The same things were measured in two ways. Each way mixes the same 10 hidden numbers, adds some noise and spreads widely along 5 directions of its own, which tell nothing about the thing.
(in the rows, 128 means zero)
Some things both ways: the first way, then the second way.
[167 103 134 151 104 112 127 107 156 132 108 115 109 205 151 186  75]
[ 96 103 146 138 129 122 120 126 134 148 104 153 154 150 139 126 152 121
 116 162 116 135 146]

[125 102  81 100  96  92 161 153 148 122 147 182 137 123  98  71 170]
[ 50  18 138 133 215 150 133 131 137  93 177 159 178 167 132 154 118 162
 108 166 125 144 128]

[185 153  57 153  89 123 153 146 117 155 114 118 151 155 144 163 101]
[101 122 133 127 126 169 149 124 117 147 136 130 168 153 135 116 121 138
 107 108 122 149 138]

[100 166 108  58 105 144 122 203  97 128  64 164 213  77 161  52 180]
[ 70  78 160 152 183 156 116 122 131 134 150 170 178 184 124  98  97 128
  86 159 126 163 163]

[111 118 181 117 181 209 116 139  85 126 168 137 141 117 112 139  72]
[142 113 154 157 145 167 163 118 131 135 128 115  91 144 101 139 151 214
 147 126 150 189 121]

[ 93 148  55  99 120  87 163 122 162 115  79 151 173 130 183  61 184]
[138  62 181 184 175 104 157 142 130 117 110 191 128 153 100 174 153 181
 116 161 114 150 140]

[ 43 131 199 115 152 181 134 138 142  90 145 171 124 120 122 102 136]
[ 54  79 105 144 125 126  69 187 170 155 148 201 134 165 130 156  99 171
 126 155 140 105 125]

[119 127  89 129 129 166 128 166  77 143 142 154 182  97 144 152 134]
[ 68 112 129 116 144 127  68 159 157 134 164 155 181 122 139 155  95 119
 113 127 119  98 124]

[146  54  53 128 116  58 143  53 218 101  79 115 122 219 133 166 145]
[ 76  88 151 112 120  89  94 120 133 148 102 135 173  96 157 151 156  73
 105 172  93 119 132]

[117  94 129 142 125 159 105 156  77 130 172 164 138 104  91 170 116]
[110  93 169 133 179 100 107 139 130 126 168 116 122 106 111 135 126 148
 135 120 135 108 112]

[ 82 130 192 130 129 157 150  84 177  89 102 147  96 164 119 117 106]
[ 58  81  98 112 122 121  94 137 141 160 111 172 124 116 148 161 165 154
 144 119 127 118 120]

[107  91 176 118 148 186 123 124 138  80 130 132 103 134  59 145 107]
[148 131 146 114 131 104 164  99 102 143 133  98 153 130 129  83 153 102
 127 152  75 116 147]

[122 107  61  98 119 141 153 124 138 105 152 150 164 105 139 125 118]
[151  74 171 156 160  97 159 118 128  98 149 136 131 140 105 133 141 163
 145 156 105 137 111]

[162 151 157 154 124 179 108 199  82 170 138 176 125 104  93 113 135]
[139 103 135 117 180 119 136 152 115 118 141 131 140 108 108 146 169 158
 116 114  97 128 137]

[ 86 117 147 151 126 161 146 139 149 101 162 160 113 126 138 137 122]
[113  66 150 140 148  87 118 141 145 113 155 148 109 131 115 190 155 168
 139 147 123  97 108]

[128 131 154 118 165 157  83 179 162 134 133 186 110 146  40 120 217]
[162 118 153 131 124  92 117 165 118 125 136 130 157 108 106 118 134 105
  89 138  84 134 133]

[110 139 117 104  91 180 120 136 118 106 139 116 145 128 150 120  83]
[149 131 170 165 151 147 167 118 136 139 153 156 147 183 102  61  74 161
 138 187 104 168 155]

[172  84 107 153 125 120  89 149 144 139 113 114 127 141 107  77 111]
[ 72  80 142 131 150 166 146  96 149 152 132 128  85 120 132 205 147 214
 153 157 154 168 119]

[ 72 117 153  86 161 186 145 137  92  95 122 162 160  98 117 149 138]
[108 105 147 138 168 107  99 135 134 126 141 142 154 125 118 139 146 139
 125 110 111 114 127]

[189  77 118 110 121 134  77 212 102 152 108 130 172 119 128 122 122]
[186 131 180 138 173 107 151 104 133 102 124 132 115 145  96 134 183 149
 125 173 101 149 159]

[141 154  71 110 120 126 141 135 166 124  79 152 170  95 139  38 153]
[109  86 114 115 116  98 134 134 130 137 107 169 139 108 142 153 169 143
 150 134  92 115 115]

[126 119  81 111 111 125 157 166 161  99 106 150 130  98 162  67 166]
[109  98 144 142 131  87 126 128 129 141 145  91 154 147 131 118 147 122
 134 181  96  92 120]

[132 110 113 143  72 136  95 167 140 122 123 138 143 124 165 119 116]
[120 100 174 136 141  95 109 118 133 148 153 106  75 120 107 114 134 146
 141 161 147 130 120]

[146 108  81 124 142 143 114 142 114 148 149 136 157 107 169  71 112]
[127 104 152 169 136 136 142 167 141 156 127 120 118 147 106 115 113 185
 133 202 124 165 129]

[104 140 158 147  96 157 165 161 151 120 156 162 106 123 152  66 113]
[104  78 107 134 149 151 139 159 135 141 154 134  83 165 106 140 154 212
 132 146 149 147 129]

Other things, the second way, with their names:
<1285>: [126 105 158 121 147 117 114 121 142 114 174 141 155 145 114 127 103 114
  96 183  97 142 150]
<1020>: [ 85  91 133 115 118 137 121 139 122 164 145 114 135 142 131  87 114 110
  93 187 120 158 147]
<408>: [ 99 136 190 168 144 111 114  99 131 144 114 118 177 161 139 179 157 107
 107 118 123  79 146]
<1199>: [182 156 146 112 148  42 112 134 130 120 123 146 131  87 117  99 179 117
 186 105  76  53 116]
<784>: [109  51 164 169 151 122 157 134 125 116 135 143 127 139 116 190 148 187
 125 116 136 137 101]
<287>: [104 120 137 115 110 121  88 123 157 124 103 157 153 101 148 132 148 129
 166 111 125 139  94]
<292>: [110 110 155 122 138 116  82 152 144 142 159 126 121 105 111 117 103 131
 111 159 130 149 127]
<1101>: [147  57 150 170 197  99 150 188 126 115 173 192 121 184  74 133 116 184
  88 189 101 124 164]
<307>: [132 127 160 155 146  83 104 181 146 133 125 206 195 173 120 112 105  93
  96 186  81  81 168]
<1043>: [145  86 150 124 147 107 165 139 120 125 138 150 117 109 111 170 147 161
 120 152  96 136 133]
<373>: [182 107 222 158 161 113 205 102  75 141 121  81 108  85  92 117 141 144
 110 116 117 177 129]
<418>: [127  94 147 149  79 127 160 143 129 145 138  94 164 158 128 122 108 118
  90 227  89 163 132]
<579>: [189 118 220 129 155  79 174  65  83 116 155  51 106 101  98  84 158  94
 119 124 109 138 126]
<97>: [179 162 124  88 127 102 151 140 104 141  95 139 149 134 127  55 195  87
 124 146  72 112 170]
<342>: [134 116 160 146 101  96 106 138 117 149 151  51 103 116 106 138 153 130
 105 122 134 124 108]
<880>: [ 93  77 155 152 139 106  95 145 148 123 106 185 165 132 134 132 135 128
 132 140 121 138 115]
<520>: [185 167 134 133 105  90 131 149 129 146 104 159  95 139 106 118 185 155
 156  95 119  90 136]
<46>: [125  94 157 172 155  82 103 164 146 141 126 194 122 128 105 120 114 174
 158 141 117 113 117]
<489>: [128 121 155 126 159  90 122 105 119 136 126  94 164 135 129  83 168  94
 125 182  77 118 149]
<981>: [131  91 134 139 173 147 185 130 140 111 108 209 163 121 127 177 140 203
 158 140  84 160 131]
<352>: [ 78  85 170 184 180 151 142 134 147 152 111 155 112 146 120 168 135 226
 172 131 167 143 111]
<1143>: [130 113 157 116 178 118 138 126 113 140 149 125 111  91 108 137 142 158
 133 104 118 129 133]
<285>: [ 93  73 120 120 152  81  73 158 150 116 117 208 131 125 129 166 181 136
 135 112 122  89 124]
<1123>: [189 123 187 176 132 121 182 126 103 129  94 138 134 156  96  99 161 147
 113 125 110 170 144]
<647>: [150 122 180 132 122  81 144  97 109 131 121  78 126 118 126 138 187 103
 130 128 113  99 120]
<131>: [175 175 154 123 134 122 154 117 131 119 128 162 184 173 125  59 125 104
 146 140  85 107 154]
<1093>: [120 148 127  89 148 120 101 123 138 126 143 109 183  98 139 124 143  97
 121 148  74 120 140]
<1216>: [132  93 125 146 152 118 124 158 139 123 158 154 150 167 101  97 118 155
 114 185  88 145 148]
<387>: [159 100 141 109 131  81 136 130 141 112 117 201 120  99 122 132 153 144
 165 148  87 127 121]
<1306>: [138 101 117 112 136  90 141 137  98 144 125  78 145 141 122  41 187  96
 115 187  72 130 149]
<254>: [ 57  32 176 187 132 143 162  81 141 124 161 151 161 179 140 184  81 172
 134 152 138 143  98]
<1197>: [142 118 140 130 146 104 144 122 128 117 137 151 182 145 127  90 132 120
 142 153  71 115 135]
<1165>: [145 161 122 128 106 154 111 170 130 170 143 157  88 151  94  97 118 170
 114  93 150 146 151]
<980>: [ 86 110 140 121 130 110 103 127 149 151 143 177 129 131 137 173 118 140
 133 137 123  89 137]
<704>: [119 146  96  91 118 143  74 160 141 167 110 138  49 104 111 164 209 182
 122  86 162 145 144]
<860>: [ 95 122 158 137 130 132 107 113 150 143 124 149 148 141 135 151 127 133
 125 152 124 134 139]
<1179>: [ 68 119 160 119 156 128  42 125 153 149 162 138 116 128 123 122 112 121
 117 111 170 119 131]
<941>: [124 127 134  98 115 121 128 115 120 134 134 108 136 111 135 133 162 116
 125 114 112 122 125]
<1215>: [133 101 129 136 132  90 115 166 124 130 129 118 140 115 117 111 161 142
 142 125 105 110 104]
<992>: [112 164 131 104 107 123  95 144 126 176 112 117 161  93 140  92 127  96
 122 129  98 127 138]
<1226>: [156 120 159 134 128  55 124 127 137 129 107 166 144 135 124 122 164 101
 139 186  74  85 145]
<1010>: [ 90  96 140 113 107 166 150 110 118 161 150 101 104 102 131 133 108 162
 132 118 149 177 107]
<299>: [155 153 159 159 194 136 133 161 138 144 107 176 115 145  96 119 153 198
 149 123 132 133 156]
<1335>: [ 86  71 155 135 185 166 144 133  94 146 173  95  98 139 102 141 137 178
  85  76 173 157 133]
<530>: [ 66  81 128 147  90 144 135 124 118 177 139 105 144 140 140 142 108 144
 103 145 123 155 121]
<1342>: [101  90 167 125 144 135 143 104 118 141 151 125 102 156 123 129 140 139
 117 128 161 127 136]
<679>: [137 135 206 161 121 133 150  83 130 129 145  74 164 154 125 120 107 109
 114 174 117 149 129]
<1209>: [144 111 191 139 190 120 162 112 126 118 151 186 136 143 102 199 128 148
  85 146 101 119 179]
<483>: [135 126 140 128 106  87 143 114 121 145 100 153 169 103 142 123 149 113
 152 121  72 106 121]
<930>: [137 108 170 141 168  80 163  94 119 123 108 124 166 128 132 171 190 120
 130 174  64  92 150]
<985>: [117 123 160 160 147 101 112 135 165 143 121 185 142 133 127 118 102 168
 188 171 111 110 118]
<359>: [153 105 144 114 128 103 145 128 106 129 176  77 104 103 101 170 157 143
  96 122 103 124 127]
<765>: [ 89 129 176 157 133 120 119  99 145 165 148 143 115 186 130 106 103 141
 156 144 160  85 137]
<428>: [108  90 134 100 119  89 126 136 140 135 125 166 143  74 143 161 129 126
 149 159  86 115 112]
<822>: [143  71 200 172 194 125 188 126 108 114 140 192 134 150  97 135 112 174
 120 113 131 144 138]
<547>: [102 134 136 150 119 110 102 155 155 158 100 183 163 140 139 145 128 140
 144 148 104  97 136]
<203>: [178 144 109 111 147  82  97 201 147 120 139 196 131 111  96  94 137 153
 150 131  83 100 135]
<776>: [ 92  79 176 156 119 179 153 115 115 162 169  88  78 136 106 124  84 186
 113 111 192 198 104]
<403>: [110 121 142 132 109 106 126 118 123 147 113 107 144 104 142 182 174 133
 138  93 115  96 109]
<144>: [131 126  98  84  96 142 123 156 128 140 162 109  92  94 118 178 153 170
 122  88 130 131 110]
<231>: [ 72 104 130 119 142 152 115 120 138 145 154 114 129 132 137 151 132 160
 137 121 144 126 118]
<1211>: [117 109 146 110 158 105 118 118 131 128 143 154 153 106 126 105 122 122
 139 146  92 130 134]
<707>: [116  99 147 165 100  94 120 175 127 179 119 178 128 129 114 105  91 140
 121 152 109 129 130]
<807>: [151 140 190 148 158 120 171 107 118 151 132 104 142 141 113 136 130 131
 108 197  90 131 171]
<354>: [ 64  52 158 134 134 102 115  95 144 115 138 140 172 143 157 121 127 106
 150 173 118 121  98]
<440>: [110 145 145 104 130 144 144  99 121 146 154 100 176 132 144  86 106 102
 128 147  97 128 140]
<1236>: [181 121 182 180 102 106 184 126  76 156 103  77 127 133 101  79 159 131
 111  98 113 157 121]
<775>: [ 85 105 194 148 157 137 154  83 114 151 151 104 166 154 138 111 100 108
 114 150 127 124 143]
<370>: [137 154 161 139 105 155 121 127 132 158 121 148 131 128 115  82  97 141
 131 101 141 176 129]
<701>: [ 90  90 129 139 146 131 135 136 162 114 144 211 195 135 146 133  79 170
 185 132  98 113  95]
<1346>: [131 101 162 116 156  59  78 142 165 126 142 173  87  92 110 153 144 146
 160 184 116  99 122]
<715>: [153 134 158 110 140 116 153  96  97 146 124  84 116 102 118  62 164 120
 142 120 109 151 132]
<671>: [124  59 148 135 113  89 150 126 138 111 154 143 124 129 122 198 141 151
 120 172 100 119 110]
<515>: [144 124 155 138 120  97 177 119  96 150 123  77 158 133 131 119 165 108
 119 148  80  98 136]
<634>: [ 77  71 147 170 145 123 108 147 147 143  96 140 130 147 133 170 174 178
 140 149 148 135 111]
<193>: [133 161 154  86 163  84  85 120 138 128 112 102 178  62 142 105 170  76
 146 158  69 108 134]
<470>: [ 92 140 161 143 129 113 114 111 139 155 143  99 160 122 144 130 112 130
 165 120 123  78 104]
<1275>: [149 122 166 138 179 132 120 118 142  99 120 160 116 108 107 144 169 189
 172  65 147 148 105]
<70>: [ 58  33 177 172 195 143 140 122 156 108 169 159 150 181 122 236 117 185
 100 191 141 129 135]
<1282>: [ 95 118 137 145 175 151  96 154 113 154 141 122 145 147 109  73 135 149
 107  78 148 145 139]
<182>: [196 167 158 152 143 103 156 154 138 113 112 146 159 135 108 170 166 161
 142 129  80  92 135]
<917>: [ 67  60 135 123 142 129 114 113 154 122 141 175 135 150 143 162 135 152
 138 154 135 129 120]
<75>: [152  85 179 163 165 129 181 115 104 112 127 137 159 177 104 127 155 134
  75 172  91 168 168]
<567>: [130 124 181 157 137 123 137 104 147 117 122 140 171 130 133 112 112 140
 171 138 115 137 101]
<995>: [120 142 170 151 142 111 125 125 121 163 132 118 140 122 121 113 118 134
 137 118 120 105 131]
<108>: [ 93  77 163 144 121 140 170  96 108 134 139 113 181 149 142 159 124 113
  88 141 104 145 131]
<110>: [133  96 158 150 114 136 137 143 106 148 126 110 123 137 103  98 135 132
  81 129 132 187 136]
<566>: [151 129 178  82 197 101 141  94 110 111 167 138 162  79 118 101 117  88
 118 134  69 122 156]
<217>: [128 141 138 106 132 135 101 135 152 126 157 158 135 119 116 185 124 141
 103 127 112 127 147]
<228>: [170 120 142 167 139 127 162 165 147 122 145 137 137 173  93 149 128 191
 122 205  88 142 144]
<1132>: [ 96 114 176 109 154 101 120  70 127 133 139 149 167  99 147 146 123  93
 135 119  98 102 133]
<221>: [103  94 179 164 157 108 139 135 110 151 106 117 145 121 130 127 151 141
 141 107 136 111 110]
<310>: [ 78 100 151 122 156 155 131  93 153 126 162 153 129 160 139 153 117 168
 158 127 156 119 120]
<1051>: [157 140 152 155 124 101 125 174 131 159 110 182 135 123 105 130 122 149
 119 134  98 120 147]
<296>: [114 108 147 143 129 128 125 108 147 128 152 169 137 130 121 145 101 169
 156 109 120 137 109]
<657>: [133 130 158 111 173 136 129 118 117 128 182  97 141 126 105 116 119 126
  94 136 107 138 152]
<57>: [ 67  76 102 123 106 121  96 130 182 111 111 218 191 142 166 186 137 146
 161 159  95 119 105]
<801>: [188 186 111  94  89 126 157 128  97 166 147  43 107 126 106  48 165 121
 125 125  90 134 145]
<681>: [181 120 138 163  96 155 160 187 103 164 131 104  78 164  72  60 132 180
  85 141 144 211 144]
<766>: [110 108 144 158 117 102 149 123 130 148 112 129 156 160 142 112 150 141
 170 142 111  87 110]
<557>: [ 76 126 148 132 169 144  79 120 143 145 154  86 159 167 128  88 135 116
 109 170 135 135 151]
<882>: [ 77 132 140 142  88 120  86 108 163 164 130 135 149 171 149 111 112 114
 143 178 125 111 130]
<661>: [ 83 103 110 112 112 159 134 113 143 147 139 169 156 140 144 139 106 151
 131 144 105 157 135]
<210>: [139 139 114  73 112 113 113 130 124 135 166 122 134 101 123 101 130 106
 119 122  92 121 133]
<1257>: [ 77  94 142 113 171 119  73 102 160 104 129 184 157 139 141 165 166 129
 135 113 129 118 133]
<1030>: [ 38 125 127  94 113 112  51 123 151 180 116 113 108  36 165 209 155 142
 168  74 155  86  85]
<29>: [ 63  69 140 144 147 155 130 127 127 155 202  89 112 158 118 100  78 178
 136 132 163 135 102]
<1163>: [139 126 148 109 125 138 146 110 110 135 163 121 125 130 114  83 115 127
 118 105 121 148 133]
<1356>: [ 91 111 133 133 131 127 105 128 144 143 113 172 147 131 137 173 153 146
 126 116 122 122 135]
<473>: [149 163 131 129 146 163 153 149 109 164 125 128 136 129 107  96 131 165
 116 108 107 158 160]
<491>: [116 130 129 110 118  81  55 162 150 140 125 115 148  90 130 109 151 101
 136 153 101 110 113]
<580>: [137  64 154 200 178 159 163 180 112 128 161 141 138 223  70 108 116 191
  51 179 123 189 172]
<303>: [186  90 152 110 152 104 213 128  75 121 165  91 110 115  97  62 144 137
 126 137  88 143 127]
<216>: [110 158 142 129 156 129 113 136 183 121 142 209 191 142 143 179  92 160
 173 154  91  76 135]
<1106>: [128 117 156 142 138 124  86 144 149 146 115 132  54 108  97 164 176 193
 139 120 171 163 119]
<336>: [130 114 122 137 125 108 104 139 146 122 108 153 117 121 122 161 190 178
 168  83 129 115  99]
<1098>: [162 111 191 151 163 117 163 104 123 108 113 145 122 139 110 122 169 153
 144 121 131 148 129]
<943>: [147 112 139 136  94  73 124 149 112 145 120  97 157  96 121 123 151 102
 110 154  66 123 120]
<1061>: [148 116  91 134 113 105 127 191 152 128 120 184 127 136 115 160 162 192
 158 131  97 102 115]
<628>: [172 136 157 108 150 104 151 124 114 127 161  93 110 110 101 126 150 135
 120 147  95 119 143]
<138>: [186 151 136 108 107  80 168 132 131 126 134 179 137 101 121 162 137 144
 163 127  63  77 129]
<248>: [114  52 166 142 174  95 161 118 125 110 148 153 168 155 124 145 134 124
 105 210  75 122 148]
<942>: [ 45  83 124 139 108 149  78 160 111 187 109  90 122 115 137  80 145 135
 116  77 179 161  98]
<1042>: [153 102 196 179 151 126 184 113 105 139 117 120 128 175 101 130 150 145
  88 168 118 158 162]
<878>: [142 143 129 136 145 140 139 158 136 150 155 163 127 177 101 118 115 164
 111 158 108 121 171]
<141>: [104  81 168 148 181 128 105 161 121 150 160 129 104 117  91 122 110 163
  93 141 144 164 140]

Some of these things the first way, each followed by its name:
[114 110  76 105  96 111 133  93 151  99 116 143 138 140 138 135 125] -> <46>
[126  93 104 191  95 117 142 105 152 114 124  87  78 205 164 167 102] -> <807>
[143 153  53 121 131 162 124 180  91 141 118 111 197 102 216 141 120] -> <679>
[ 48 155 166 119 112 159 185 102 139 100 116 171 152 133 195 137 106] -> <285>
[ 91 119 119 111 143 143 180  93 160  97 159 172 106 140 124 128 137] -> <1215>
[ 72 101 110 118 173  89 170  71 131  94 130 153 112 154  99 141 149] -> <221>
[130 127 120 151 124 122 136 139 135 125 108 118 129 171 158 167 116] -> <1042>
[ 79  96 142 128 178 206 146 125 119  86 160 143 143 118 148 216 116] -> <342>
[105 183  50  90 117 151 158 119 117 122 139 158 176  74 134  42 129] -> <701>
[ 97 105 171 152 114 171  98 123 110 129 163 158 110 161 106 185 113] -> <141>
[138 158 140 141  59 199 155 136 142 127 156 141 110 149 199 158  63] -> <1216>
[ 72 140 180 133 157 129 179  82 163 109 130 154  83 182 194 121 111] -> <634>
[109 111 157 151 185 145 147 107 155  95 122 137  79 169  75 180 140] -> <403>
[ 88 153 159 175 140 167 178 108 152  95 135 133  65 155 144 143 113] -> <515>
[138  71 120  94 147 128 103 140 164 119 127 164 123 145 100 115 170] -> <491>
[120 195 103  99 138 125 140 160 144 136  80 152 159 134 159  80 177] -> <1123>
[139 124  72 118  75 127 142 148 142 138 147 167 146 124 127  91 143] -> <203>
[137 112 104 141 102  80 123 155 150 132 111 145 119 181 127 149 165] -> <307>
[153 112  30 102 170 122 128 165  90 141 121 159 223  57 113 109 153] -> <784>
[ 80  50  82 111 148 146 142 137 135  81 146 140 155 105  74 111 165] -> <628>
[127 109 102  96 137  97 143  82 196 111 129 145 115 201 106 134 139] -> <287>
[110 113 218 149 142 182 109 173 116 141 109 148 141 143 137 123 110] -> <704>
[111 121 109 123 152 129 137 168 139 106 100 148 151 109 136 112 165] -> <647>
[161 131  80 117 119  96 124 167 148 134  58 134 162 139 131  96 173] -> <1356>
[152 100 181  67 165 154  80 217  59 138 107 185 151  96  18 142 170] -> <1282>
[ 90 103 123 109 170 135 125 152 121  85 122 143 110 108  72 104 175] -> <470>
[118 109 154 134 169  99 132 178 125 104  67 125 103 172 113 183 186] -> <408>
[ 84  59 110 106 104 106  92 139 178  92 119 154 145 125 121  62 172] -> <1346>
[ 40 118 112 114 145 149 201  82 175  71 131 142 134 152 136 123 145] -> <941>
[134 114 123 137  92 123 111 144 186 123 115 143 116 166 119  87 148] -> <1020>
[129 163  93 143 129 151 107 150 106 148  96 139 169 117 150 118 142] -> <1051>
[ 84 101 135 162 142 144 153 144 109 119 164 138 131 137 165 155 112] -> <70>
[ 82 114 193 119 159 204 132 137 129 105 144 153  95 145  94 119 144] -> <1093>
[148 132  82 113 109 181 145 198 131 114 107 133 161  77 135  67 145] -> <801>
[150 159 162 152  74 188  79 215 144 144 134 150 120 143 137 131 137] -> <1285>
[ 91 117 118 109 135 121 135 129 163  99  92 127 137 162 146 107 160] -> <860>
[107 123 127 125 118 158 124 165 116 120 124 136 167 134 110 146 129] -> <1165>
[110  96 140 130 112 182 117 139 165  95 152 149 117 146  51 149 136] -> <210>
[153 186 146 211  52 154 138 191  86 174 148 160 103 147 147 180 103] -> <1335>
[155 120 139  90 153  98 104 145 155 136  96 181 122 154  61 116 180] -> <942>
[ 99  95  94  47 127 139 176 139 172  78  84 166 163  77 147  13 171] -> <1306>
[ 95 144 139 162 153 200 138 173 141 128 167 167 136 105  85  95 156] -> <144>
[ 97 142 116  86 136 110 147  98 173 114 107 166 143 164 146 113 155] -> <880>
[ 87 195 122 118  86 161 194 175 147 126 127 169 133 134 219  96 167] -> <580>
[134 108  71 149  55 153 111 124  95 133 130 126 161 132 109 167 101] -> <566>
[124 139 121 159 161 128 160 152 130 133 147 141  87 159 121 125 161] -> <182>
[103 113 103 116 150 118 146 104 142 103  94 124 139 147 146 116 135] -> <547>
[100 128  79 159  82 129 148 125 137 107  99 115 160 135 179 136 113] -> <980>
[186 114  48 158  67 103 105 171 108 158 107 138 150 122 100 115 144] -> <1143>
[159 137 170 130 138 217  80 153 113 133 128 126 143 119  78 137  70] -> <661>
[185 124  66 123 107 111 111 146 165 148 106 141 157 173 123 168 146] -> <110>
[132 149  29 133  99 112 128 136 172 130 110 137 165 122 117  44 172] -> <1010>
[126 154 147 177 146 159  75 129 112 150 142 148  99 158  63 158 137] -> <373>
[ 99 167  77 100 100 110 178 124 120 132 125 157 159 139 176 103 138] -> <1275>
[185  87 101 152  98  87 119 149  71 169 129 120 130 165 134 158  82] -> <299>
[ 91  62  98 104 159 113 131 103 129  74 111 124 123 145  62 162 156] -> <995>
[109  81 120  95 137 160 103 206  91 118 143 181 185  54  74  94 166] -> <1101>
[178 106  58 117 142 107 123 106 136 146 124 132 142 140  58  73 126] -> <981>
[146 161  96 114 163 156 132 130 123 123 105 144 149 125 116 171 133] -> <1236>
[ 80 153 126  99 103 178 124 131 131 107 109 155 155 102 133  71 139] -> <1211>
[127 124 138 118 110 171  99 170 133 113 139 150 142 129  46 147 136] -> <1163>
[ 90  73 157  94 165 154 110 122 149  79 105 137 147 123 108 126 123] -> <1226>
[ 55 147 189 104 189 185 163 119 112  79 134 153 118  91 127  98  99] -> <766>
